There are 4 ways to turn a row about zero (a turn may also mirror it). The second row of each pair is the first, turned, with some noise. The first 40 pairs use one turn. New pairs use 3 turns, one after the other, and a turn may come again.
Some pairs, each with its turns in order after it:
[ -7.6   9.4  13.4  -9.8 -11.7  -2.5   0.3   2.5   7.6]
[ -9.5  -6.7  -4.2  -2.6   3.6 -15.8   5.3  -7.0  10.4] -> Mib

[  6.9  18.8  41.6   8.7 -15.5  19.2   2.9  -8.5   5.6]
[ 29.2  -0.7   4.9 -10.1  39.8  -7.5  -1.3  10.5  -5.1] -> Gebim

[-31.7  -7.0  -0.4  11.1   0.7   9.0 -19.0 -25.9   6.1]
[ 30.0   2.6  12.8   7.1 -11.6   6.2 -13.3  -2.9  27.1] -> Gebim

[ -0.4   2.8  10.9  11.4 -16.8  -2.0  -5.6   4.0 -11.1]
[  4.2 -11.5   6.8  -5.9  11.4 -11.4 -10.5  -8.7  -3.8] -> Gebim

[ 24.6  10.5   2.5  31.3  -7.5  29.4  20.5   4.6 -23.7]
[ 18.9   0.3  13.2  -4.1 -29.3 -21.5 -27.5  31.8 -11.5] -> Mib

[-11.7   4.4  10.6  14.5   5.3  -7.6   8.9  -7.9  18.4]
[ 17.5 -13.3  15.0  -6.5   2.3  11.3   6.2 -12.1  -1.1] -> Koz

[-20.7  -2.8 -15.4  19.1 -11.3  16.5  12.1  -3.3   1.3]
[-15.2 -25.1 -21.0  -2.4  -3.4  -4.3   4.1 -12.0 -10.7] -> malok

[ 14.2  -1.4  15.4  13.8  17.5   5.5 -21.4  19.1  14.8]
[ -1.1   1.7  21.6   6.7  19.2  26.1   2.7  -4.6 -16.6] -> Gebim

[ -5.0   2.9  20.3  21.3  -2.1  -5.4  -1.6 -10.8  -9.6]
[  5.2  -3.5   9.2  10.0   4.0  -9.7 -12.2 -25.5  -7.3] -> malok

[ 19.5 -22.2  -9.7  -8.5   9.0  24.8  13.0 -13.3  12.4]
[ 15.0  25.0 -26.4  -5.9  12.4   2.2 -13.8  12.9 -17.3] -> Mib

[ 30.2 -17.0 -10.4  -7.9   4.2  37.7  10.7  35.6 -14.8]
[-11.4  -6.9  18.5  12.1  -9.9 -16.1  33.5  13.6 -43.7] -> Gebim

[ 12.3  16.2   6.3  -4.7 -17.8 -33.9  -9.4  14.1  15.0]
[ 24.1  23.6  -1.4  -5.6  23.7  11.8   8.3  17.2 -12.5] -> Koz

[-20.6   6.6  -1.2   7.0  11.7 -16.2   1.6   3.9  -3.0]
[ -0.9   7.2 -14.1  12.9  11.0 -17.0   6.1  -8.6   5.6] -> malok

[ 11.7  -8.4  34.2 -18.3   8.7  38.0   6.4  -9.5   5.2]
[-16.2  -0.6 -29.4 -23.3   9.5 -24.5 -14.6  11.4 -27.1] -> Mib

[ -1.9  -8.8 -17.8 -20.4  34.2 -17.6  -3.8  -2.6 -11.2]
[ -7.2  -5.7 -12.0 -36.7  -5.0 -13.6 -20.5  10.8   4.9] -> Koz

[ 10.4 -11.6 -22.8  13.3  15.2  -5.8  -9.7  -7.6   4.9]
[  8.0 -10.1  -6.3 -14.6 -15.5 -23.2   9.1   8.6  -2.8] -> Koz

[ 30.6  34.3 -18.1  14.7 -30.1   1.6  12.4  -8.5  -1.0]
[ 17.5 -26.6  22.4   0.0  -8.3  13.7  42.4 -11.1 -14.2] -> malok

[  0.6  14.3 -25.0  -6.3 -13.5 -10.5 -21.7 -12.2  -3.0]
[-11.3  14.3  -0.8   9.1  -3.0 -15.6  -1.5 -27.7  20.7] -> Gebim

[ 14.5 -11.6  -2.3 -27.1  20.4 -16.9  16.2   7.8 -46.2]
[-34.8  35.0  -8.1 -31.7 -13.4  -6.5 -24.5   1.1   3.8] -> Koz

[  1.2 -15.2  19.4  11.1   5.0   4.0   8.9 -15.2  -1.9]
[  1.2   8.0   0.2  -6.6   2.5   3.2 -18.7 -15.0 -16.5] -> malok

[ 11.6  11.1  -7.5 -11.5 -14.6 -11.8 -28.5   0.0 -20.2]
[ -2.2  -0.5  27.2  10.3 -11.3   7.7  12.8  -0.3  31.1] -> malok

[ 24.5 -14.1  -1.1  -6.5 -13.9   1.7   0.6   6.6   1.7]
[ -4.3  -9.8  -9.3  20.2   6.9  -8.6   7.2  -5.6 -19.0] -> Gebim

[ 16.2  -9.3 -34.1  14.9   1.0  -8.3  13.9   9.6   4.9]
[-10.3  -4.4  -9.5  15.8   7.1  26.9  23.4   9.4 -15.3] -> malok

[ 20.4 -19.4  14.2 -15.1  20.9 -11.2   6.7 -12.5   2.1]
[-14.1   8.6  23.3 -27.6   9.3 -21.5  -0.5  -0.3   0.1] -> Koz

[16.2 -2.3  8.5  3.1 -1.6 -9.5 -3.5 15.0 28.0]
[27.9  0.5 -2.1 13.6 -1.7  7.7 -4.9 19.2 -6.8] -> malok

[ -2.8 -16.2  -7.6  13.1  -4.7 -24.0 -23.6  15.0  12.2]
[ 25.5   0.9   7.0  -3.1  -9.4  -2.9  -0.7  31.8 -18.7] -> Koz

[-18.7   6.2 -18.9 -43.4  -4.4   4.7  -6.3 -18.6  15.2]
[-19.0 -28.2 -16.8  -7.0  30.5   7.5  -4.0  22.5  17.4] -> Koz

[ -1.8  -1.7   8.8 -19.7  -8.5   1.6   6.0  16.8   2.5]
[-2.8 14.0  6.4  7.6 11.9 10.4 -9.5  8.9 13.2] -> Koz

[-1.1 -8.0  1.6 16.2 -6.1 19.9 15.6  1.6  5.0]
[ 22.4  -8.3   1.1  -7.1  -6.9  -0.7  12.0   1.2 -13.4] -> Gebim

[ -0.7  -1.2  14.6 -19.6  -1.6  22.4  16.1  24.5 -12.9]
[-16.9   0.4 -13.3  14.9 -10.2 -28.2   2.9  12.2 -20.3] -> Mib

[ 27.4   0.2  33.5  18.4 -38.4 -10.7   9.4   8.1  39.0]
[ 24.9  -6.7 -29.9   0.2  42.9   9.6 -10.6 -22.4 -36.6] -> Gebim

[-18.4  20.8  13.7  24.6  26.1  25.3   5.9   9.3  17.2]
[ 28.8 -21.2   6.6  12.7  -2.2   0.3 -17.0 -37.5  10.7] -> Koz

[ -0.5  -9.7   5.9   1.8   6.6 -22.1  11.9 -12.8 -11.0]
[ 11.4 -18.7  -5.4  11.2  -0.1  10.2 -11.8 -15.4  -3.2] -> Mib

[  3.6  19.1   0.1   1.7 -22.1  18.8 -15.7  11.0  17.0]
[ 15.6  24.6  10.0   0.5  14.0 -14.1   0.0 -18.0 -14.7] -> Gebim

[ 11.1   4.2 -15.1  -2.2 -23.3 -19.6 -15.1  13.2 -33.7]
[ -7.9 -11.5  24.1  18.0   9.3  17.9  16.8  -6.4  32.7] -> malok

[-41.1  16.4  33.9  20.8  -6.0 -12.7 -16.0   8.5   9.8]
[-18.1 -47.9  26.7 -12.4  18.4  -8.5  20.3  -2.3  14.8] -> Mib

[-17.2  -0.7  17.7   2.4 -17.3  10.5  -7.8  37.7 -15.4]
[-30.7  -9.3  22.0  17.5  -1.8 -26.3   7.7  12.3  -6.1] -> Mib

[ -9.0 -28.7  -8.3 -36.8   1.9   2.7  -6.1 -15.0  -1.3]
[-13.8  19.3 -14.8 -24.6 -12.0  18.1 -12.9   2.7  24.9] -> malok

[  0.0 -24.2 -23.0 -14.3  12.4  12.9   8.3  -3.2  14.9]
[  7.6  23.8 -24.0   9.6  18.3  12.5   6.3  11.1 -10.3] -> Mib

[ -5.1   4.5  16.6 -15.9 -10.9  -6.7 -14.0 -21.7 -13.5]
[-23.9 -14.8  -7.9  -9.0  -4.6   7.4 -17.3 -14.2  10.9] -> Mib

New pairs. What belongs after each?
[ 42.2 -13.3 -27.5  -8.7 -13.7  -6.9 -13.0  -8.0 -28.6]
[  0.1  28.7 -36.7  -2.7  17.9   8.5  17.3   5.9 -35.8] -> Koz malok malok

[  8.9 -15.7   3.1  15.0  -2.6  -7.7   1.3  -4.7 -18.8]
[ -6.9   0.9  10.7  16.4  10.8   0.6  -1.7 -20.0   8.3] -> Mib Koz malok

[ 12.4  -1.1  13.8   9.5 -19.7   2.0   4.4  -1.9  -9.2]
[-21.6 -11.0  15.7  -3.5   2.8  -5.2  -1.5   8.4  -5.3] -> Mib Koz Gebim

[ 13.5  13.3  -8.8  -5.9 -19.9 -14.3 -36.5  16.6   4.3]
[ 16.3 -11.0  15.5  13.6  -4.7  16.3  22.8  30.6  13.5] -> Mib Koz Gebim

[-11.5   8.1  18.7  15.1  17.8   3.0 -24.8   2.6  12.4]
[-31.8  -7.8  -0.8 -18.2  -7.2  12.1 -18.4   8.8  -2.5] -> Koz Mib Mib

[  2.4 -19.5 -16.1 -36.6  -7.5   8.9   1.5  -6.8  -7.7]
[12.2 12.0 15.8 24.6 10.1  6.7  4.2 -2.1 30.8] -> Mib Mib Koz

[  0.9 -12.6 -26.7  -5.3 -13.3 -13.9  -7.0 -25.3   1.1]
[  2.7  26.1 -14.6 -17.3   8.0  -1.5  27.7  -0.4   4.4] -> malok Gebim Koz

[ -1.0  18.3  -2.5  15.0 -15.1 -22.4  37.0  23.6 -17.2]
[ -3.8  -5.6   8.1 -39.5   9.6  11.8 -11.2 -31.2 -21.4] -> Mib Mib Mib

[ -0.4 -11.8  31.4   0.6  10.1  -4.1 -13.9 -15.2   5.4]
[ 12.4  -7.1 -11.1  -2.7 -15.1 -25.9   9.5   4.1  18.5] -> Mib malok malok

[-19.9  19.7   3.6 -34.5  10.2 -14.3  17.9  14.3  24.6]
[ 11.0  15.9   3.3 -30.9 -36.2 -23.4  -1.9   6.7  17.7] -> malok Gebim Gebim

[-12.8  -8.4   3.5   3.1  -8.0  -5.0  -1.3 -20.8   4.8]
[-12.1  -3.0   1.5  12.3   4.7   9.9  16.3   2.7   8.2] -> malok malok Koz

[  9.8  25.9 -22.7   4.6  -5.9  20.1 -20.4   9.3 -15.1]
[-12.1  -1.0 -26.1   4.2 -16.4 -26.7  12.6 -14.5 -17.6] -> Koz Koz Gebim

[ 24.6   7.2  -2.1   6.0   0.6  13.1 -16.0  24.2  -4.9]
[ 23.4  30.6  -1.6  -4.4  -4.4   8.0  -9.8   1.4 -10.8] -> Mib malok malok

[ -3.3   3.3  -2.6   5.9  18.7  33.5  -5.1 -12.2  19.5]
[  1.9  -0.8  -5.3  12.1   2.4 -17.7  35.8  -2.4 -16.9] -> Mib malok Mib

[ 16.1 -20.0 -26.9   1.9 -13.3 -12.3  10.0 -30.2  14.3]
[  9.6  29.1  16.6 -31.4  -5.7 -15.5  12.2  -1.4 -14.5] -> Gebim Mib Mib

[  6.9   4.6   4.2   1.8  12.5  26.2 -16.1  48.2  -9.7]
[ 19.0 -39.8 -11.8  10.8  -9.0  12.5 -25.6 -21.7  -2.4] -> Mib Mib Gebim

[ 31.6  -2.1 -15.1   4.6  -9.7 -36.7   8.3 -12.3 -11.7]
[ -5.8   8.2  14.7 -31.2  11.6   0.4 -12.4  -3.4  38.0] -> Koz malok Koz

[  5.0 -10.2   7.4 -22.2  21.3  17.2 -20.9  -8.1 -18.9]
[ -6.4   1.1 -17.7  -0.9  23.4  -1.4 -34.0 -14.3  -7.3] -> Mib Gebim Gebim

[  7.5 -10.1   5.9  54.0 -23.9   4.2  11.4   6.5  -3.9]
[-33.0 -30.4   3.0 -19.0   4.8  22.9  -8.5  20.9  22.5] -> malok malok Mib

[-14.9 -14.1  -5.6  -9.2   5.3  11.3 -11.5 -11.3  -9.3]
[ 7.7 -3.5  0.8 -4.0  1.2  1.4 20.1 21.7  9.3] -> malok malok Koz

[  7.7   7.3  20.8 -18.1  12.1  -0.2  -5.2   2.2  -2.5]
[  5.8 -11.9 -10.9  -5.7   2.4  -4.1 -23.5  -9.9  -1.8] -> malok Gebim Koz

[ -6.4 -17.5  -6.3  12.4  12.0  27.8 -38.6 -21.5  -8.9]
[ 13.4 -49.8  -4.3   8.2  -6.2 -18.5  11.6 -17.0  -5.8] -> Koz malok Koz

[-18.3  -2.4  11.5 -10.4  -2.8  12.8  38.7 -16.4  44.5]
[-12.3 -30.1 -15.1  26.9 -20.1  34.6  10.6  -8.2  25.5] -> Mib Gebim Koz

[-11.8  -7.1  19.8 -11.2 -23.5   6.3  30.0 -19.3  -2.1]
[-18.4   9.4  -2.3  -3.6 -25.6  24.2 -26.9  12.0   1.3] -> malok Koz Gebim

[ 20.0  14.1 -16.5   5.4 -16.1  -2.1  -5.7 -10.7  27.0]
[-12.3  17.0  -2.0   5.5  21.7  26.7   8.6 -15.9   4.7] -> malok Gebim malok

[ 13.4   7.4  16.1   2.6   7.5 -17.8  -4.2 -11.2 -22.5]
[ -3.0  13.9  -4.9 -15.4  -7.6  22.9  -5.9   5.3  19.4] -> malok Mib malok

[  1.4 -11.5  -9.1  -9.2 -23.6  -7.7  10.3 -12.5   2.8]
[ -8.4   7.0   5.9   0.2  21.4  -8.4  -5.4 -12.0  19.3] -> Mib Mib Koz

[-11.0  -1.3 -20.3   1.7  30.9  -0.1   6.2  -8.2   8.2]
[-18.3  -8.8 -13.3  21.7  -6.0  -3.9   4.9  10.9 -19.4] -> Mib malok Mib

[  9.8  -8.1   2.1 -13.9  -6.1 -21.5  11.9   7.2 -16.5]
[-15.5  14.0  -0.9 -18.3  15.3  -9.2   1.5   0.6 -13.9] -> Mib Mib Mib

[  2.7  -7.9  12.6  11.7  -0.4   8.2 -11.3  -1.0 -10.9]
[ 14.2  -7.2   8.6  14.6   1.7   5.7 -11.9  -0.1  -2.4] -> Koz Mib Gebim

[ -0.7 -32.6  15.8  -2.7  12.6 -22.6 -19.7   7.4  -3.5]
[ 18.9 -18.6  -3.0  -4.3  -7.7  -5.7 -33.6   7.7  23.1] -> Koz Mib Gebim

[-16.8 -19.2  -0.3  38.5  33.8 -26.3  13.9  -3.7   9.7]
[-38.3 -14.0  34.6   4.1  12.0 -31.0  -3.5  -6.3  12.2] -> Mib Mib Gebim

[  1.9  16.7   6.7 -28.4 -12.1   5.6  -4.8   4.5  -6.5]
[ 10.4 -14.1  16.0  19.3  -6.3   4.6  10.0  -4.8  16.1] -> Koz malok Mib

[-19.2 -12.0 -18.0  12.6  -5.4   5.4   2.4  32.1   7.9]
[ -7.6  12.3  19.8   8.2  12.7 -11.6 -23.8  15.7 -21.4] -> Koz malok Mib

[-0.7 -4.9  1.5 18.9 10.6 -6.8  5.3 19.3 -8.2]
[  4.3 -22.2  11.5   0.8  -5.7  15.0   3.0   1.2   5.2] -> malok malok Mib

[ 11.7 -15.4  -0.6   0.0  11.6   8.2   3.7  -2.7  -1.7]
[ -8.0   3.4   1.7  -3.4  -7.2  -9.0  -4.2 -14.8  13.6] -> Mib Koz Gebim

[-25.0  13.1   3.8   6.2   3.6 -24.6   6.7  24.4  -9.5]
[  6.9   8.9 -30.9  -4.1 -20.2   5.9   6.7 -24.3  -5.3] -> malok malok Koz

[-10.6 -21.8   3.0 -10.2  11.7   5.8   2.2  11.1 -44.8]
[-20.2  15.1   6.8  -7.9  24.7  22.1 -15.4  -4.9 -30.9] -> malok Koz Mib

[-23.9   0.7  -3.2   9.2 -11.9   2.7  21.0  -5.6  24.9]
[ -9.8   4.0   3.4 -20.3 -13.5  -7.0   8.7  -4.8  33.1] -> Gebim Mib Mib

[ -9.4 -33.7  32.1   1.8   0.5  11.4   8.6  -3.1   2.6]
[  2.4  -3.7   0.8  -9.2  16.9 -22.5   6.0  13.5 -36.0] -> Koz malok Koz

[ -0.3  10.0 -10.8 -16.0   9.1 -27.1  24.2  32.9  -3.4]
[-20.2  -7.3   5.7 -27.4  -5.7 -15.2  18.3  24.4  22.7] -> Mib Gebim Koz

[-14.2  20.7   9.1  -9.8  -6.2   5.1 -12.5 -22.8 -18.5]
[ 11.9   2.2  26.5  -2.0 -17.2  -9.5   9.2   2.9 -24.3] -> Koz Mib Gebim

[-14.8  -2.8  27.8 -10.7  -1.8  -8.3  19.4  24.0   5.0]
[  4.4  -8.5   9.2 -24.8 -12.8 -15.7   2.7 -11.4 -29.0] -> Koz Koz Koz

